The same things were measured in two ways. Each way mixes the same 4 hidden numbers, adds some noise and spreads widely along 2 directions of its own, which tell nothing about the thing.
Some things both ways: the first way, then the second way.
[ 0.33  0.54 -2.00 -0.72  0.00 -1.54 -0.77  0.50  1.53]
[ 2.48  2.90 -1.58  1.27  0.67 -2.23 -0.29  0.79  1.69  2.32]

[ 0.26 -1.73  0.70  0.38  1.41 -3.25 -1.60  1.14  0.28]
[ 1.41  2.48 -0.04  1.16  1.57 -1.34  0.03 -2.64  1.26  0.98]

[ 0.96  0.30 -1.63  1.39  0.04  1.38 -1.50  1.17  0.64]
[ 2.17  3.75 -2.12  2.59 -0.82 -0.23 -0.35 -0.57  2.53  3.09]

[ 0.60  0.42 -1.34 -1.47  0.83 -2.72  0.93  0.04  0.19]
[ 1.40  1.35  0.47  0.16  1.91 -1.39 -0.15 -0.66  3.99  0.35]

[ 0.51 -0.20  0.18 -1.30 -1.82 -0.02 -2.06 -0.81  0.85]
[-0.52  1.76  0.30  0.64 -0.92 -0.81 -1.32 -0.24  1.31 -0.58]

[ 1.77  0.67 -0.95 -2.93 -1.56  0.34 -0.12 -0.73 -1.12]
[ 2.24  0.75 -0.01  0.64 -0.40 -2.24 -1.78  1.77  3.40  0.56]

[-0.25  0.02  0.71  1.02  0.28 -1.21  1.70 -0.99  1.88]
[ 0.20  0.82  1.45  0.52  0.00 -1.02 -1.62 -1.60  1.67 -1.13]

[-0.42 -0.95  1.66  0.54 -2.56  2.27 -2.87 -0.83  1.09]
[ 0.38  2.64 -0.40  1.96 -2.84 -1.48 -2.12 -1.19 -1.21  0.32]

[ 0.12 -1.25  0.75  1.30 -0.06  2.16 -1.07  1.03 -1.40]
[ 2.68  0.97 -1.44  2.55 -1.44 -0.51 -2.31 -2.07 -0.31  1.38]

[ 0.04 -1.67  1.32  2.67  0.99 -1.09 -1.46  1.02  0.86]
[ 2.24  2.53 -1.19  2.12 -0.69 -1.72 -1.02 -1.75  0.23  1.49]

[ 0.48  0.45 -0.77 -2.85  0.93 -4.38  2.07 -0.96  0.48]
[ 1.52  0.51  1.17 -0.90  2.26 -2.53 -0.26 -0.34  4.96 -0.51]

[ 1.64 -1.11 -0.42  1.00  1.32  1.07  0.08  1.57 -2.60]
[ 2.76 -2.34 -0.31  1.96  0.43  0.59 -2.74 -1.24  0.58  0.33]

[ 1.71 -0.69 -0.54 -1.33  0.39 -1.91 -1.45  0.88 -0.87]
[ 2.18  1.30 -0.95  0.73  1.39 -2.14 -1.08  0.28  1.71  0.99]

Other things, the second way, with their names:
k_233: [ 2.84  1.89 -1.00  1.93 -0.12 -1.00 -0.98  0.89  3.02  1.24]
k_349: [ 1.18  1.84 -1.09  1.53 -1.07 -0.11 -1.40  0.16  0.89  1.03]
k_306: [ 1.40  2.25 -0.37  1.26 -0.31 -1.22 -0.19 -1.48  2.04  0.51]
k_951: [ 1.92  1.00  0.73  0.22  1.64 -2.17 -0.14 -1.88  4.39  0.15]
k_685: [ 1.04  0.87 -2.18  2.88 -2.35  1.07 -2.25  1.25 -0.18  1.56]
k_442: [ 0.90  0.08  1.44  0.11 -0.61 -2.09 -1.65  0.07  2.68 -1.52]
k_989: [ 0.28  4.09 -0.23  1.09 -1.26 -1.57 -0.38  0.00  2.49  0.60]
k_666: [ 0.99  0.56  0.16  1.58 -0.48  0.37 -1.09 -3.38 -0.31  0.19]
k_289: [ 3.76 -0.99 -0.15  1.18  1.57 -0.37 -1.69 -3.02  3.07  1.28]
k_894: [ 4.03 -0.19  1.14 -0.38  3.22 -2.80 -0.76  0.04  6.97  0.38]
k_987: [ 0.83 -0.11  0.36  0.27 -1.31 -0.86 -2.87  2.51  1.15 -0.67]
k_850: [ 0.71  2.38 -0.84  2.56 -3.87 -1.16 -2.40  1.37  0.09  0.48]
k_542: [ 0.38  3.37 -1.14  1.44 -1.10 -0.58 -0.26  1.42  1.83  0.79]
k_933: [ 0.04  2.22  0.98 -0.28  0.58 -2.04  0.40 -0.88  2.18 -0.93]
k_625: [ 2.03 -0.78 -0.45  1.18  0.30 -0.85 -2.17  0.78  1.94 -0.01]
k_905: [ 0.57  0.95 -1.29  2.16 -2.19  0.75 -1.98 -0.59 -0.51  0.67]
k_447: [ 0.40  2.39  0.58  1.16 -0.93 -0.96 -1.02 -1.70  1.64  0.34]
k_73: [ 0.38  2.19 -0.10  1.94 -1.57  0.41 -0.99 -4.96 -1.39  0.28]
k_322: [-1.27  1.52  2.03  0.21 -1.28 -0.64 -0.83 -4.03 -0.87 -2.11]
k_937: [ 0.41  3.27 -0.21  1.07 -1.20 -1.24 -1.06  0.45  2.12  0.22]
k_815: [-0.14  2.38  0.56  0.25 -0.72 -1.71 -0.85 -0.27  1.48 -0.77]
k_28: [ 1.67  0.23 -0.32  2.27 -1.65 -0.01 -2.69 -2.28  0.13  1.05]
k_182: [ 1.16  0.75 -0.93  1.82 -1.16 -0.03 -2.05  0.03  0.89  0.47]
k_997: [ 0.27  2.73  0.88  0.70 -0.89 -1.36 -1.17 -0.28  3.44  0.19]
k_336: [ 1.98  1.06 -0.10  1.45  0.74 -1.07 -1.03 -1.92  1.88  0.55]
k_301: [ 3.46  0.30 -1.07  2.64 -2.04 -1.76 -2.72 -1.04 -0.67  1.36]
k_660: [ 2.37  1.73  0.06  1.00 -0.55 -3.12 -1.56 -0.83  1.41  0.32]
k_478: [ 0.33  1.36  1.19  0.35  0.44 -0.26 -0.83 -2.26  2.67 -0.66]
k_120: [ 0.29  0.88  0.20  0.86 -0.81 -1.48 -1.33 -0.27  1.24 -0.69]
k_296: [ 0.21  2.58 -0.78  1.68 -0.11  0.21  0.46 -2.44 -0.15  1.16]
k_713: [-0.30  4.48  0.32  0.66 -0.55 -1.03  0.37 -2.28  1.86  0.30]

Some of these things the first way, each followed by its name:
[ 1.45  0.32 -0.97 -1.37 -2.38  0.43 -3.89  0.27  0.99]
k_542
[-0.78  0.20 -0.48 -1.96 -0.34 -3.39 -0.33 -1.16  2.48]
k_933
[-1.33 -2.34  2.83  4.24  1.29 -0.17 -1.52  0.86  1.39]
k_73
[-0.22 -1.32  1.72  1.69  0.05 -1.99 -1.82  0.04  2.51]
k_713
[ 1.75 -0.11 -0.57  0.70 -0.95  2.33 -1.68  0.92 -0.58]
k_182
[ 0.78 -0.01  0.75 -0.75 -1.16 -0.32 -0.14 -1.00  0.62]
k_997
[-0.72 -2.73  3.83  2.31  0.41 -2.42 -1.62  0.04  1.67]
k_322
[ 1.56  0.33 -1.42 -2.12 -1.38  1.75 -1.62  0.28 -1.34]
k_233
[-0.05 -1.40  0.23  0.10 -0.43 -0.16 -3.63  0.90  0.12]
k_296
[ 0.48 -0.32 -0.54 -2.27  0.85 -2.62  1.07 -0.38 -0.47]
k_951
[ 0.57 -0.09 -0.60  1.10 -1.23  2.56 -2.20  0.72  0.43]
k_905
[ 1.05 -1.01 -0.60  1.32  3.15 -0.64  2.38  1.90 -2.45]
k_289
[-1.41 -1.09  1.05  1.47  0.78  0.84  0.30  0.30 -0.54]
k_666
[ 0.49  0.94 -1.95 -1.95 -0.20  0.77  1.37 -0.27 -0.83]
k_625
[ 0.32  0.52  0.25  0.80 -2.46  3.07 -1.70 -0.86  1.86]
k_850
